The same things were measured in two ways. Each way mixes the same 12 hidden numbers, adds some noise and spreads widely along 6 directions of its own, which tell nothing about the thing.
Some things both ways: the first way, then the second way.
[  0  -6  -3  -2  12  -3 -12  16 -17   2  16  -4  -1  -4   2 -18  22  13
   0   7  11 -12  18   0   6  -7  -1  -5]
[  8  23  13  10   1 -14   8  17  19 -16  14  -3   3 -10  23  12  -5  25
  17  34   9]

[  4  -7 -29  -1  14 -18  -1 -15  -7 -19  22  -2  -4   1   1   2  20   4
 -18  -6  -8   6  10  16  27   8 -16  -7]
[-25 -10   7 -10  12  -9  14   4 -17 -23   2 -23  13   3   3   0   8  -8
   4   7  13]

[ 18  -7   8   9  19   3  -2   7  13   2  -9  16  11   1  -5   3 -23  -4
 -10  -2  -5  -5   6   0  11 -20   2  -8]
[  9  13  12 -12 -20 -26  11  18  12 -30  14   6  -5 -15  30 -10  -8  16
  -3   6  -1]

[  7  14   0   4   3   5   0   3 -10 -17  17  12   5  12   4  -7  14 -15
   8  -4  20   9  -4  -4  15  -8   0 -12]
[ -7 -27 -14  -8  -3 -19   6 -20  -2 -16   9 -21 -20   8 -33  -1  11   0
  25  -7  11]

[  7 -12   5   8  -3  14   4  -5 -25  -1 -12   8  16  -1  -8 -14  12  10
   3   6  15 -26  -7 -11   0  -3   2   8]
[ 27   3   0  16 -14  -2 -21   2  -4  15 -39  12  11  26  34  30   5  -3
  -6 -18 -11]

[  2   0   2   4   3   2  -1 -22  33 -13  -9   6  27  10   2 -21   2   4
   2   1  12   0   0  -9   3   4   4  11]
[-12   1 -13   5  14 -16  14  -7 -16  15  13 -19  -8   7  -5   5  -2   8
  20  25   6]

[-16  -7   6   0 -12   9  13 -14 -11 -19  -3  24 -13  -3   6  -4   5  -9
   8  -7   0  -4   8  15  12 -30 -17  -3]
[-25  -9  28   6  14  -9 -32 -29  -6 -17   8 -12  -1  -8  -7  -6   8  -6
 -11  -4 -17]

[ -4   0   1  -9  18  -9 -15  21 -11  23  13  -4  14 -14 -32  -4  21  30
   1  17   8 -19  10 -10 -17   5  -4   1]
[ 15  15  -1  -8 -10  -2  -4   2 -16  15 -18   7  14  21  32  19 -13 -15
 -13  -4 -11]

[ -6  -6 -16   2 -15 -34 -10 -11  12   9  16   7 -25  -4 -17  10   9   1
  -6 -13 -21  20   5   3   4  -1  -1   2]
[ -2   4  -5  -2 -18   6  19   6 -16  21   6 -11  10  -2 -19 -30 -16  -8
 -10   9 -11]

[-19 -23  -6 -14  -1  -3   2 -26 -21 -23  13   1 -33 -14  19  -8  -3  -2
 -12  -8 -16  16  21  10  23  -3 -26  -3]
[  6   5 -14  -4  29   9  14  -3 -21   3 -10  -2  14  19  28  31  -6  -9
   4   9  10]

[  2 -31  -3   4  21   7   0 -18  24  14   0   1 -13  11  -1   2  -4  18
  19   7   4 -24  13  -5   9  -9  12 -13]
[  8  20   8 -10 -13   1  -3   9  26   9 -15  27   2 -10 -33   4   2  -6
   8   1  -2]

[ -5  10  16   6 -14  11  23  -4  -1 -15 -23 -10  17  19 -17  10   9   5
   0  -8 -19 -21 -37  17  -8   1  -4  11]
[-19 -24  15  17   7  19 -60 -15 -25  20 -27 -15  17  21  15  24  14 -39
 -30 -24  -3]

[-35 -16  10   6  -6   7   2 -15 -12   8 -22  12 -20  -6  20  -2 -16 -38
  11 -26  14  19   0   5   4  -1 -21   2]
[  3 -22   4  11   8  11  -8 -15  -8 -19  -3   6  12   6  -5   4   3   0
  -6 -20  -3]

[-14  -8   4  12   7  -2 -12  -5  10  14  -5  10 -18  -1  22 -14  -2 -29
   8 -18  20  16   7  -3   1  -9   1  -6]
[-18 -14  -4   4   7   6 -11  -7 -25 -11  12 -16  -2   0  -1  -4   8  -5
  -3  -2 -10]

[  6   2  22  16   5  26   0 -24 -10 -23 -10  13  -6  -8  24 -31   3 -12
  -9  -5   5  -9 -13 -12  14 -40  13  -1]
[ 14  13 -10  -1  -7  11   1   1   1 -15   5  21  -8   5  -1   6   8  19
  20 -21   3]

[ -9 -12  16   1 -14  27  17 -27 -22 -21 -20   0  -9   7  39 -25   0 -22
  -8 -14   1   8 -10  -1  -2   6 -10  12]
[  6   4 -20  -7  24  13  16  11  -4  20  -8   2  10  10  -1  10 -13 -12
   4  12  34]

[ -1 -14  -4  -1  -7   3  -2   2 -12  -5  11 -12 -31  -3  21 -16   7  -1
   6  -7   8   3   2   2   9  -8   7  -8]
[ -1  10 -15  24  13   3  10   0   1  25   0 -24  -8  15  15  27  13  18
  22  30   8]

[ 11   5 -19   3  12 -16   4   0  27 -16  24  -8   3   3 -22  37  -6  14
   3   5 -16  11  10  13  33   6  -3 -11]
[  7 -38 -12  -3  -8   1 -10 -20  11 -15 -10  19 -18  -3 -29 -12  19  -3
 -15 -41  -9]

[  6   2 -10   4  29   5 -14  32   8  21   9 -18  -3  -2  16 -13   8   4
  10   1  28 -10   9  -1  -2  -2  14 -18]
[  6  16 -11  -3  -7  -9  41  29  11   7   8 -22  -3  -5  18   6  -6  12
  25  33  26]

[ -3 -14  -2   8  -7 -10   8 -11   4  24 -14  -4   9   0  -6  15  -7   8
  -2 -14 -16  32  -7   1   0  26   3  16]
[-22 -10  -5  25  15   4 -13   4 -23  19  -2  -7 -16   6  36  22   3  18
 -26  -4 -16]

[ 12   7   9  -7  -1   0  -5  13  24  -3   2 -23  16   5 -13 -10  -6  16
   0  10   4  -4 -10 -15 -17  17  11   7]
[ -8  18  -9   6   7   2  13  15  -5  23   7 -17  -3  -3  15   6  -7   2
   3  39  -5]

[  5  -5   1   9 -17   2   6  12   2   4 -12   2 -11   2  20  -2 -18  -9
   7 -20  -4  24  -4   9  16 -13  14  -3]
[ -7  15  17  24  -3 -17   3   5  18 -18  39 -24 -19 -16  27   0  -8  45
  33  28   9]

[ -8  -4   8   6  -8   5  15 -19 -13 -38   8   2  -5 -26 -18  11   7   6
  -6   9 -10 -13  -2  10  17 -17 -21   9]
[-26  -2  10  -1  23 -11  21  -7  11 -14   2 -11  -3  -9  -6 -13   6  13
 -10  18  -2]

[-18  -5  39   2 -32  14  18  10   1  31 -31 -11  -2  -6 -38  38 -25   3
  20   7 -23  -4 -18 -14 -47  22  -5  29]
[ 33   7  -6   5 -14  -2  -8  11  31  18 -14  24   9   7   3   4 -13  -6
  -5  16  15]

[  3  -8  -3  -3   1 -14   2 -12  -3  12  16   9 -13 -24 -10   7  12  18
 -19   3 -25  14  12  -1 -10  -6  -5  10]
[-28  14  -5 -26  15  10   6  -9 -17  17  12  16 -12  -8 -22 -39  -4  -8
 -44 -13 -11]

[  6  -3   3   1  -1 -10  -2  -1  -6 -31  10   8   3  21   6 -13   1  -6
  -4 -16  -5  19  -6  14  37 -16  -1 -11]
[-36  -4  24   3  11 -10 -28  -3 -27 -27  22 -41  -5  -5  35  21 -22  -4
   3  17 -14]

[ -5 -34   1   8  12  -7   0 -32   9 -13 -11  10 -14 -11  12  -4 -24  -9
 -16 -16 -12  13   7  11  32 -12 -11  -1]
[-27   8  17 -20  22  13  -6 -19 -10 -32  13  19   3  -5 -22 -22  -6   1
 -20 -26  -3]

[ 19  -3   6   2  -2   9  15 -15  11 -28  -8  10  11  22  -4   9 -28   3
  -1 -11 -20  13 -18   7  36 -11   6  -8]
[-22 -11   2  -9  15  -7 -22 -27 -18  -6   0 -10 -26   8 -14   6   1  -2
  -2 -32  -5]

Other things, the second way, with their names:
<17>: [ 21  15 -11  -3  -3 -12   7  13  12  17  -2   2 -10  10  47  28 -18   1
  17  17  20]
<415>: [ 35  10 -13   8 -24  13   3   3  21  18  -8  25  -7  15   1  17  -1  13
  14 -19  11]
<393>: [ 21   1   4  21 -15  -9 -20 -29 -28  -8  14   7  20  24 -22 -19  31  17
  20 -27   8]
<293>: [ -3 -10  17  11  -6  -9 -12  24 -12   8 -20  -2   9 -22  35  14  -1 -15
 -27   3 -24]
<373>: [ -6 -14  -4  -2  12   4 -16 -35   1 -22  20   9  -9  18 -23 -23   9  13
  -6 -28  22]
<398>: [ 47   1  -7 -23 -52 -12   5   5  27 -11   0  37   9  21  33   2 -14 -14
   5 -14  16]
<467>: [ -5  16  -4   6  -4 -12  17   8   1   7   5  -7  -2   1  15   0   8  13
  14  23  -3]
<452>: [ 26   6   9  30 -22  -5   5   3   7 -21  17   8   4   4  49  24  14  38
  24   3  -8]
<115>: [  3 -11  -3 -18  11   4  36  23   2 -12 -25   0   6 -25  -9  -6 -23 -13
 -12  -3  -6]
<193>: [ -2  -3 -21 -24  -8  -5  -6  -1 -45  19 -14 -16  -8  21   2   6  -9 -31
   4 -25   2]
<265>: [-21   8  23  -8  -9   5  -8  -1   4 -25  22   8   6 -20  -8 -21  -9  -3
  10   1 -12]
<401>: [ 12  -9  -7  27  11  -9  17  14  24 -23  16  -3  -7 -21  18  13  26  33
  24  29   9]
<159>: [ -6 -22   9  27 -20  -6  -2   5   5 -18   4 -28   9   3  30  35  22   4
  29  25 -13]
<462>: [-35   5  10 -29  21 -11   5  -8 -17 -19  12 -29   3  -3   3   0 -21 -27
   2  28  -2]
<290>: [ 23   2 -13  -6 -36  12  -5  -2  22   5   8  29   4   5  -6  -2  -8 -14
  13   8 -10]
<334>: [ 24   2   0  27  -4 -20   0   3  37  -5   2   9 -23  -8  13  20  18  45
   7  10   0]
<133>: [ 20   7 -21  -6  -8  11  16  17   9  24  -4  24  -3   3 -20   5 -12   1
  -8   3  11]
<110>: [-41   6  13   8  38  10 -21  -7 -11  -3   6  -5 -15 -13 -17 -15  11  17
 -38  -9  -6]
<224>: [ 38  30  -3   7 -13   2  22  21  20  30   9  21  13  -6  26   1 -19   8
   3  31  13]
<253>: [  2  -6  -1  -3   6   4   4  10   0  13 -23  -4  10  -3   3 -15 -13 -15
 -39   3  -4]
<329>: [ -7   8 -13 -22   7  12  17   8 -21   6  -2  -9  10  20   5   5 -14 -17
   7  -2  27]
<279>: [ 10  -4  -1  33   1 -16 -31  -7   6  21  -3 -14 -10  23  38  36  30  16
   2   7  17]
<15>: [-12  -5   3  11 -33   3  23  24  -6  37  -4 -14  -4  -3  38  11  -8   1
 -20   8 -21]
<337>: [-11   5  22  17  -1  -1 -33 -10   5  -5  12  11   5 -13  -4 -17  23   5
 -18   3 -17]
<84>: [-25   2  -6 -28  18  17 -12 -13 -23 -14   2  -6  -3  15 -21 -16 -17 -19
   0 -28  19]
<302>: [-15   2   2  -3  12 -21  19   9   6   4   5  -9 -12 -14 -11   4  -5  11
   1  24   2]
<457>: [-10  -3   8 -10 -30   3  13  14  32  -3   4  22 -16 -26 -17  -7  -3   3
  -9  -2 -25]
<327>: [ -3   5 -17  -2  14 -23  20  -4 -24   8   7 -31 -10  20   9  16   6  10
  19  19  17]
<170>: [ 25  -4 -20  -7 -23   4  33  29  12  41 -13  -6 -10 -21  10 -20 -25 -15
 -23  10  -6]
<70>: [-16   8  21  19  16  14   7  15 -10  -3  27  -6  15 -27  26 -15 -13  14
 -28  24  -8]
<38>: [-12  27   5 -33  16  14  -5 -14 -10  11   2   2   8   8 -23 -21 -30 -29
  -8  -4  15]
<400>: [  2  -5   6  -5 -21 -13   5   6  -1 -13   5 -11  -5   1  -4  10 -26   5
  15  -1  -3]
<25>: [ 19  13  -4  23  -3   3   1 -24  19  -5  29  12  -5  18   7  15   9  34
  35  13  10]
<112>: [ 17   4  -5   0  12 -18 -17 -17  21  -2  -6   5   8  15 -19  12  18 -12
  24  25  22]
<164>: [-12   5  -2  -4   3  12   3 -13  -1  15  11   1  -1   9 -38   2  -2  -3
  19  -3  19]
<436>: [ 23 -28   8  15 -19  -8 -36 -13   6 -42  -7  10   7  -2  -8  -8  11   1
   3 -25 -16]
<192>: [-14   5  12   5  -1  17  -4  19   5   5 -13  10   9 -18  27   5   6 -12
 -22   7 -25]
<472>: [ -6  -4  21   5  14   4 -11   1 -10  -7 -23   9  21  -6   6   2   5 -10
 -38 -10 -18]

Some of these things the first way, each followed by its name:
[-15  10  -1  -4  -6  -5   2  -9 -12   7  12  -7  -5  -1 -11   0  36  21
   5  -2 -12   4 -12   2 -10   2   1   7] | <164>
[-15  -7  -4   1  -7 -10   0  -1  13  42   2  -5 -17 -28 -29  31  -3  22
  13   8 -17   3  11 -10 -24  10   2  13] | <467>
[ 12 -18   9  10  16   3   2  13  37  -6  -9  -5  -5  14  -7  21 -44   4
  13  -2 -12  -9   4  11  29 -19  11 -18] | <334>
[-29  -9   8  -8 -22  -4  -1   4 -36  18  13   8 -47 -31  11  -5  14  -3
   5 -11  -8  23  14   3 -12 -20 -11   5] | <25>
[ 20   0  -1  -7   0  12   0   9  -9  -9 -22   9  25  15  25 -39 -23 -21
 -20 -21  19  15 -18  -8  -1   7   2  -3] | <452>
[-11  -4   1   3  11  -5  -5   5   4  22  -2 -20  -4 -11  -9  10  -2   8
   1  -4  -8   8  -7  -1  -8  18   1   3] | <329>
[-16  -7  13 -13  -6   0   6  -9 -15 -14  17   8 -25 -10  -8  10  -5  -3
   3  -1 -12  13   7   2   5  -9 -21  -3] | <462>
[  2 -11  -8 -13 -29 -15  14  -7   5  19 -10   6 -11   5 -18  23 -15   7
 -11 -10 -39  17   0   1 -21  20  -9  14] | <337>
[-23  10  15   9  -1  -3   1 -15  11 -28 -13   6  -3 -11  13 -17  12 -12
 -19 -17 -18  -2  -3  24   8 -35 -14   8] | <70>
[-23  21  -6 -14 -24 -14  10  10 -13  22  16 -14 -18  -7 -43  46  11  11
  12  -4 -29  21 -20   1 -24  30 -13   7] | <159>
[ 33  13 -25 -12   7  -2  -1  38  19 -10  22 -19  11  23  16  -8  -5   6
   1   1  15  10   6   3   9  15  16 -19] | <170>
[  0  -4   1 -20 -19   5  11  -1 -20 -18  18  -1  -6   7 -16   4  12  15
  -1  18 -10 -16  16  -7 -14  12 -19   7] | <112>
[  6 -10 -13   9  11  -5 -13   6 -25   0  19 -14  -1 -10  20 -22  28   5
   0   0  26  11  10  -3  19   8   8  -2] | <84>
[  5 -23  -2   0  -3  13  19 -25  14  -8 -11  -5 -22  -4  16   6 -23  -2
  -5  -8 -13   2  -5   6   5  -1  -1   2] | <192>
[-16 -18   4   9   0  -4  -2  11  -3  13  -2  -6 -19 -13  -6  16  -5  -8
  13  -1   7  -5  13   5   0   2 -11   0] | <253>
[  6  -2   0   2  -8   1  13  16 -21   4   4   2 -10   6  -2   9  20  12
  -5  -4 -23 -10   1  19   0 -17   0  -3] | <279>
[  0   1  20  -7 -12   6   1   6   7  13   1  -2  -4  -7  -5  -8  -3  -5
   7   5  14  10  -9 -22 -37  12   5  13] | <290>
[  8  -6   8  -1 -11  -3   2  -3 -12   4 -11  14   8  30 -10   2 -21 -17
   6 -22  -1  32 -26 -10  12  14   3  -5] | <400>
[ 47 -10 -28  -8  16 -12   6 -11   4 -26  35  -3  10  23   4  -9  15  21
 -17   3   0  14  -4   3  31  14  13 -14] | <457>
